The rows of a group lie close to one hidden flat surface of 13 dimensions, which may be shifted away from zero. Surfaces can cross.
(in the rows, 128 means zero)
Some rows, each with its group after it:
[ 43 115 165 162 185  53 156 119 120 111  86 145  58 116 106 193 150 141
 162] -> buti
[124 170 141 116 140 116 119  84  98 148 121  67 148 126 116 137 120 115
 124] -> gefer
[108 142 175 104 133  74 107 129 130 174 158  62  22 136 121 180 112  93
  91] -> zom
[117  81 145 161  92  84 104 138 106 185 160 154  67 123 117 131 129 205
 119] -> bamo
[139 167 113 135 114 150 112 121 100 131  78 134 142 126 108 119  98 119
 142] -> Povi
[110 114 126 146 150 143 105 162  97 135 101 142 157 139  94  81 138 139
 118] -> bamo
[107 172  96 127 129 182 121 140 130 122  84 111 138 161 154  83 153 136
 168] -> zom
[177 146 133  94 190  84 140  71 127  63 115 124 140 122 120 104 119 120
 202] -> buti
[160 136 142  98 112 162 144 147  76 109 118 115 155  84 120 118 174 151
 163] -> buti
[146 117 123 162 107 109 123 171 121 109  88 188 142  88  85 150  66 101
 104] -> bamo
[104 132 122 134 136 160 142 141 109  70  85 131 138 173 129 151 119  94
 146] -> Povi
[145 153 131 126 116 147 103 100  85 159  97 110 151  97 132 138 116  95
  92] -> bamo
[119  94 144  84 118 208 158 161 118  88 147 154  82 222  92 141 150 144
 178] -> gefer
[129  86 142 148 115 129 142  84  96 125 190 104 155 143 169 128 115 138
  82] -> zom
[159 139  93 104 127 171 135 101 148 136 137 168 184 110 145  95 139 129
 170] -> buti
[116 114 126 110 165 117 107 138 105 144 117 130 144 120 127 133 136  88
 143] -> bamo
[121 137 142 146  76 146 115 190  63 139 124  79 126  97 145 137 133 124
 106] -> bamo
[159 155 170 132 114 151 147 142 106 103 124 121 122  95  67 138  97 102
  72] -> zom
[105 111 124 131 101  80 145 172 160 134 179 107 130 102 151 195 188 159
 165] -> Povi
[108 169  97 136  91 156 107 143 104 149 133 119 133 166 133 151 102 105
 181] -> gefer
[109 124 127 131  85 114 171 138 202 118  99  99 123 137 121 163 137 181
  66] -> gefer
[188 124 114 144 158  75  97  83 121 100 135 172 133  88 158 103  84  99
 163] -> gefer
[135  42 163 134 158 170 112 134  73 157 163 198 151  80 123 132 184  95
  60] -> Povi
[118  85 113 140 137 122  91 160 113 135 105 136 159 132 146 143 135  99
  92] -> zom
[156 159 147 137 127 144 137 152 117 141 194 150 163  49  85 123 153 107
 126] -> Povi
[165  91 135 142 173  90 110 111 135 135 167 163 152 101 112  60 105 133
  99] -> Povi
[103 101 128 129 119 104 148 155 151 133 145 117 153 135 112 175  96 100
  86] -> Povi
[141 137 143 170 145 140  93  93 125 122 161 177  63 146 124 156 131  84
 122] -> bamo
[169 122 132 139 130 124 104 107 159 144 132 158 111  87 133 125 168 137
  89] -> Povi
[119 151 118  96  87 189 153 188 106 154 135 129 149 112 117 129 107 103
 155] -> bamo
[147 137 122 139 148  84 106 102 128 118 122 153 105 143 107 111  96 147
 179] -> gefer
[145 107 144 114 138 127 108 121  79 116 113 124 111 111 152 150 161 116
 148] -> Povi
[121 157 145 126 103 187 135 147  73  83 133 112  83 179 127 152 115  97
 168] -> buti
[190  98 137 106 145  75 116 102 124  87 101 155 102  61 172 172 131  89
 136] -> zom
[133 120 129 156  96 140 143 154 117  86 182 114 136 160 137 126 124 146
 140] -> buti
[ 90 148 144 160 127 128 147 126 155 181 122 125 137 117  70  86 120 181
  58] -> gefer
[166 140 141 102 116 108 145  85 124 135 148 124  76  60 202 133 125 124
 156] -> zom
[ 88 117 158  81 120 186 195 168  92 128 179 109 125 115 143 153 155 103
 159] -> buti
[106 161 102 139 122 141 112 118 140 151 130 141 116 143 147 147 113  95
 152] -> zom
[124 136 130 137  84 177 160 199 103  52 111 114 125 152 124 175 147 120
 156] -> buti
[213 137 151 105 146  77  98  71 144 143 128 134 110  73 105 114  47  77
  47] -> Povi
[113 160 133 125 131 150 163 146 126  84 174  89 140 165 116 122 120 115
 168] -> buti
[141 140 142 106 162 145 116  68  94 135 122 110 137 121 143 131 150 100
 128] -> bamo
[134 105 121 155 123 108  94 112  65 120 115 105 161 118 178 108 147 155
 143] -> buti
[180 107 132 109 103 128 145 103  95 109  97 124 166  90 141  97 109 166
 110] -> zom
[194 193 116 107 119 176 105 122  90  81  52  98 172 107 122 101 108  80
 128] -> buti
[156 120 142 137 125  84  79 114  84 192 156 110 121  81 137  76 114 150
 103] -> zom
[148 107 101 128 109 114  64 160  97 202 164 139 171 126 100  83 112 151
 138] -> Povi
[146 131 136 116 144 136 160 153 117  91 130 190 132 106  67 100 118 152
 208] -> bamo
[176  92 141  77 103 179 119 111  57 141 167 133 115 138 155  90 155 169
 182] -> buti
[110 152 135 128 134 108 142 116 110 117 148  67 134 137 155 122  85  97
 128] -> gefer
[123 166 104 181 103 151 115  98 112 129 158 171 123 123 158 156 113 104
 178] -> gefer
[ 85  89 104 188 121 123 127 174  93 105 133 168 147 146 154 114  99 133
 163] -> gefer
[162 146 137 128 155 114 110  35 104  82  64  86 143 138 153 144 125 106
  93] -> zom
[128  96 139 144 159 135 130 130 116  68 159  98 157 168 155 109 124  86
  90] -> zom
[ 56 149 130 193 172 141 101 156  68 139  67 155 187 153  23 114 119 122
 120] -> bamo
[107 123 124 194 120 119 135 105 139 109 210 139 117 167 153 132 117 141
 137] -> zom
[150 179 121 106  91 157 133 106 115 182 117 173 132  64 103 177  79  81
 157] -> bamo
[156 141 156  94 149 160 119 109 100 110 143  93 108 176 103 109  85  79
 105] -> bamo
[102 119 121 207 131 148 164 108 141  39 121 133 159 160 165 115 119 130
  79] -> gefer
[116 145 119 127 171 109 124 103 160  84 104 139 100 167 134 151 138 104
 174] -> buti
[128 127 133 112 101  90 128 136 101 151 101  85 152  85 133 163 132 146
 126] -> Povi
[137 170 142  70 155 107 111 109 134 165 147  83  51 116 166 107 127  98
 176] -> zom
[158  99 164  93 153 154 146 124 139 130 136 177  98 125  69 114 118 119
  85] -> bamo
[171  92 115  42 137 110 114 131 154 163 105 111 169 133 112 109 112 124
 103] -> gefer
[128 101 127  91 127 141 158 175 166 149 101 171 144  95  81 122  94 113
  93] -> bamo
[ 99  58 144 152 160  97 133 144  80 147 165 181 181  93 105 150 106 101
 116] -> Povi
[131 151 137 135 138 124 151 106 101 110 130 159 130  82 111 139 163 161
 207] -> bamo
[117 191  94 153 132 105  85 113 129 153 144 111 148 116 157 176  96  44
 158] -> gefer
[157  81 114 111 123 103 107 153 116 112 160 144 118 148 154 128 107 122
 169] -> Povi
[101  93 138 100 149 130 136 121  97 161 107 121 145 106 140 111 172 161
 138] -> buti
[136 166 140 138 119 162 151 120 108  96 165 104 122  96 180 152 127  62
 134] -> Povi
[122 130 129 141 191 180 134  52 134  86 164 148 162 202 123 107 132  84
 119] -> gefer
[149 123  84 140  92 131 114 123 130 100  83 166 175 141 125 177 116 130
 163] -> gefer
[154 102 107 164  97  73  96 110 115  84  76 114 154 148 153 181  66 114
  93] -> zom
[119 142 138 145 118 110 141 177 110  84  83 105 126 146  84 116  80 138
 125] -> gefer
[118  91 145 125 111 143 155 130 136 152 121 180 100  88 129 148 140 148
 105] -> Povi
[198 195 122 160 111 157  92 124 120  96 133 112 174 107  89  83 182 165
 133] -> buti
[150 148 123 120  95 153 170  78 148  93 162 165 105 133 150 201  89  92
 175] -> zom
[142 176 161 112 122 161 166 151 148 114 145 118 120 136  25 108 156 173
 136] -> buti

New rows, each followed by its group:
[123  63 139  79 131  98 140 179 135 140 146  73 114 124 186  97 134 132
  88] -> gefer
[156 114 146  91 138 116 133 131 123 109  83  97 136 112 110 103 154 163
 112] -> Povi
[116 150 108  72  93 121 144 130 161 156  69 132  87 131 130 195  85 105
 165] -> zom
[100 148 113 154 131  92 144 115 174  86  80 116 109 141 148 162 160 160
 159] -> Povi
[150 151 101 131  91 146 125 176 148 115  81  91 164 124 141  70  79 124
  76] -> bamo
[142 149 117  97  98  99 154 135 159 111  91 120 109 154  94 145  55 145
 164] -> zom
[157 137 145 123 125  93 112 135 138 145 136 147  76  95 105 156  91  99
 117] -> bamo
[122 181 110 165 106 138 154 124 158  98 179 118 119 107 190 138 109  92
 155] -> Povi
[123 119 123  99 102 162 138 161  89 115 144  95 147 205 112 101  40 105
 138] -> bamo
[143 115 121 119 105 136 144 131 171 144 110 180 111 115 114 143 105 135
 109] -> buti
[114 121 135  78 131 126 142 173 130 148 137 120 122 111 122 170 105  64
 134] -> bamo
[132 146 130 114 150 136 127 100 123 132 119 147 134 135 101 152  86  75
 129] -> bamo
[142  97 127 137 104  35 141 118 135 107 183 132  95  64 213 226 134 110
 184] -> Povi
[176 132 147  79 147  95 108  89 112  97 153  84 100 189 101 134  91 113
 161] -> zom
[102  80 113 141 133 126 149  96 212 150 155 172 138 129 158 179 187 147
  84] -> gefer
[133 114  95 113 204  53  85 155 213 154 124 183  98 144  97  43 110 138
 172] -> bamo
[109 139 100 130 137 111 119  84 148 175 103 139 157 117 142 130 119 136
 131] -> bamo
[101 118  94 122  89 123 162 142 184 151 195 126 114 148 199 132  75 113
 146] -> gefer
[132 128 139  97 173 114 127 108 120 105  99  75 168 176  98 110  70  78
  75] -> zom
[118 157 153  65 132 145 150 107 150 176 159  89  83 122 136 150 143 100
 128] -> bamo
[133  79 144  98 131 103 129 169 132 143 155 113 143 128  96 136 137 139
 102] -> Povi
[ 78 121 133 219 128 127  90 193 101 134 111 133 116  95 141 133 210 144
  96] -> bamo
[165 118 135 132 131  81 157 125 108 113 205 141 135  48 174  86  85 130
 173] -> Povi
[114  99 132 111 176 107 157 173 181  90 125 137 122 145 108  90 140 132
 135] -> bamo
[118 103 142 108 132 155 156 147  78  93  99 116 137 124 148 118 152 140
 150] -> Povi
[169 145  96 142 112 145  89 127 125 106 132 163 123 157 144 123  46  60
 140] -> bamo
[113  94 173 100 143 118 190 112 117 105  96  90 158 121  91 130 139 174
  69] -> bamo
[144  73 134  85 176 144 155  73 187 120 158 174 143 161 113 149 167 122
 101] -> gefer
[ 50 160 121 162 136  90 113 134 115 167  81  67 171 184  77 129  62 126
  84] -> bamo
[142 174 133  93 129 161 151 152 113 103  84  97 172 101  89 112 148 127
 155] -> buti
[ 94  85 133 139 147 170 146 145  69 147 123 140 185 117 137  34 111 149
 102] -> Povi
[142 122 128 140 101 143 107 129 103 154 125 151 115  98 138 144 158 142
 129] -> zom
[114 165  96 160  90 145 119 156 175 130  91 157 117 155 103 149 117 136
 137] -> buti
[155 161 126 119 116  97 156 160 157  75  98  69 140  94 149 100 110 132
 122] -> bamo
[171 173 127 118 107 148 132  95  79  90 129 121 143 150 109 128  40  91
 171] -> bamo
[144 138 143 139  96 140 108 140  78 154 127 139 110  92 110 142 114 122
 124] -> bamo
[126 127  97 141 122  86 121 131 165 121 138 148 113 124 167 148 106 120
 167] -> bamo
[146  91 117  97 109 128 109 104  89 166 132 134 148 129 163 135  96 123
 133] -> bamo
[135  62 129 184  89  34 120 135 140 117 149 161 123 133 105 193  70 167
  90] -> zom
[ 88 129 130 153 135 199 143 148  84 105  76 208 120 131  93 151 179 141
 191] -> Povi
[100 103 123 159 162 119  99 113 116 148 132 139 148 156 130 108 100  97
  81] -> Povi
[ 94 149 124 135 101 128 199 135 160 116 113 139 147  91 118 177 128 151
 144] -> bamo
[146 125 113  56 112 149 139 161 147 150 159  74 162 133 159 102 122 106
 128] -> buti
[ 90 122 123 149  75 109 166 139  99 130 172 168 117 158  96 189  56 159
 218] -> bamo
[133 144 114 217 153 151 155 112 150  55 165 201 189 104 123 105  93  80
 108] -> zom
[149 211 161 140 112 145 115 123 102 134 171 105  44 108 110 111 149 139
 182] -> bamo
[171 156 133  93 120 143 143 105 160 121 167 140  73 118 141 135 106  97
 154] -> bamo
[149 137 126 142 106  87 113 125 134 138 187 116 110 101 161 138 131 141
 152] -> buti
[119 161 118 127 101 133  85 129 119 190  72 111  91 152 111 114  66 118
  91] -> buti
[157 195 130 142 146 121 134 123 165 104 115 131 151 106  58 101 121 135
 129] -> Povi
[107 146 146 108 167  84 147 162 156 100  90  38 138 107 130 114 152 110
  80] -> bamo
[155 137 140  79 139 103 163 137 146 111 131 107 145 112  84 105 132 163
 160] -> buti
[191 127 115 105 129 100  83 142 158 123 137 160  67 113 148 127 121 100
 165] -> gefer
[109  61 175  96 170  87 185 109 109 103 129 116  94 119 149 106  75 125
  95] -> Povi
[130 106 139 130 118 107 140 111 120  99  81  75 167 121 157 162  93  95
  33] -> bamo
[138  95 116 141 133 153 111 125 128 122 118 150 160 112 162 143 175 113
  83] -> gefer
[159 140 126 127 119 132  97 109 105 144 141 132 107 115 155 126  98  87
 123] -> Povi
[157 117 131 103  94 167 136 138 121 157 141 146 135 100 126 116 130 142
 109] -> buti
[ 88 165 126 127 127 106 132 146 126 139 122  96 105 177  81 117 113 174
 195] -> buti
[110 110  98 123  63 156 148 149 157 166 146 132 157 104 192 185 142 123
 108] -> gefer
[139 149 122 130 117 138 134  98 163 140 108  92 130 118 157  81 152 174
  87] -> bamo
[144 146 115 134 103 129  78 138  99 148 114 113 118 144 127 129 119 126
 134] -> zom
[100 139  95 136 122 144 126 140 162 164 130 153 132 167 115 103  96 133
 137] -> bamo
[173 148 149 110 143  82 130 128 146  79 140 127  64 114 117 130 110 119
 169] -> zom
[117 143 112 160 119  89  90 123 131 149  83 126 136 122 134 177  67  68
  79] -> zom
[ 97 162 116 124 163 177 143  79 149 136 140 135 137 182 117  83 154 149
 160] -> bamo
[153 161 156 126 190  73  68 129  86 138  90  87 113 107  70  59 130 130
 123] -> bamo
[129 121 118 145 149 112 120  55 121 122 140 147 128 156 148 112 138 171
 177] -> bamo
[123  81 113 133 118  96 112 140 112 133 142 171 121 139 142 173  90 103
 157] -> Povi
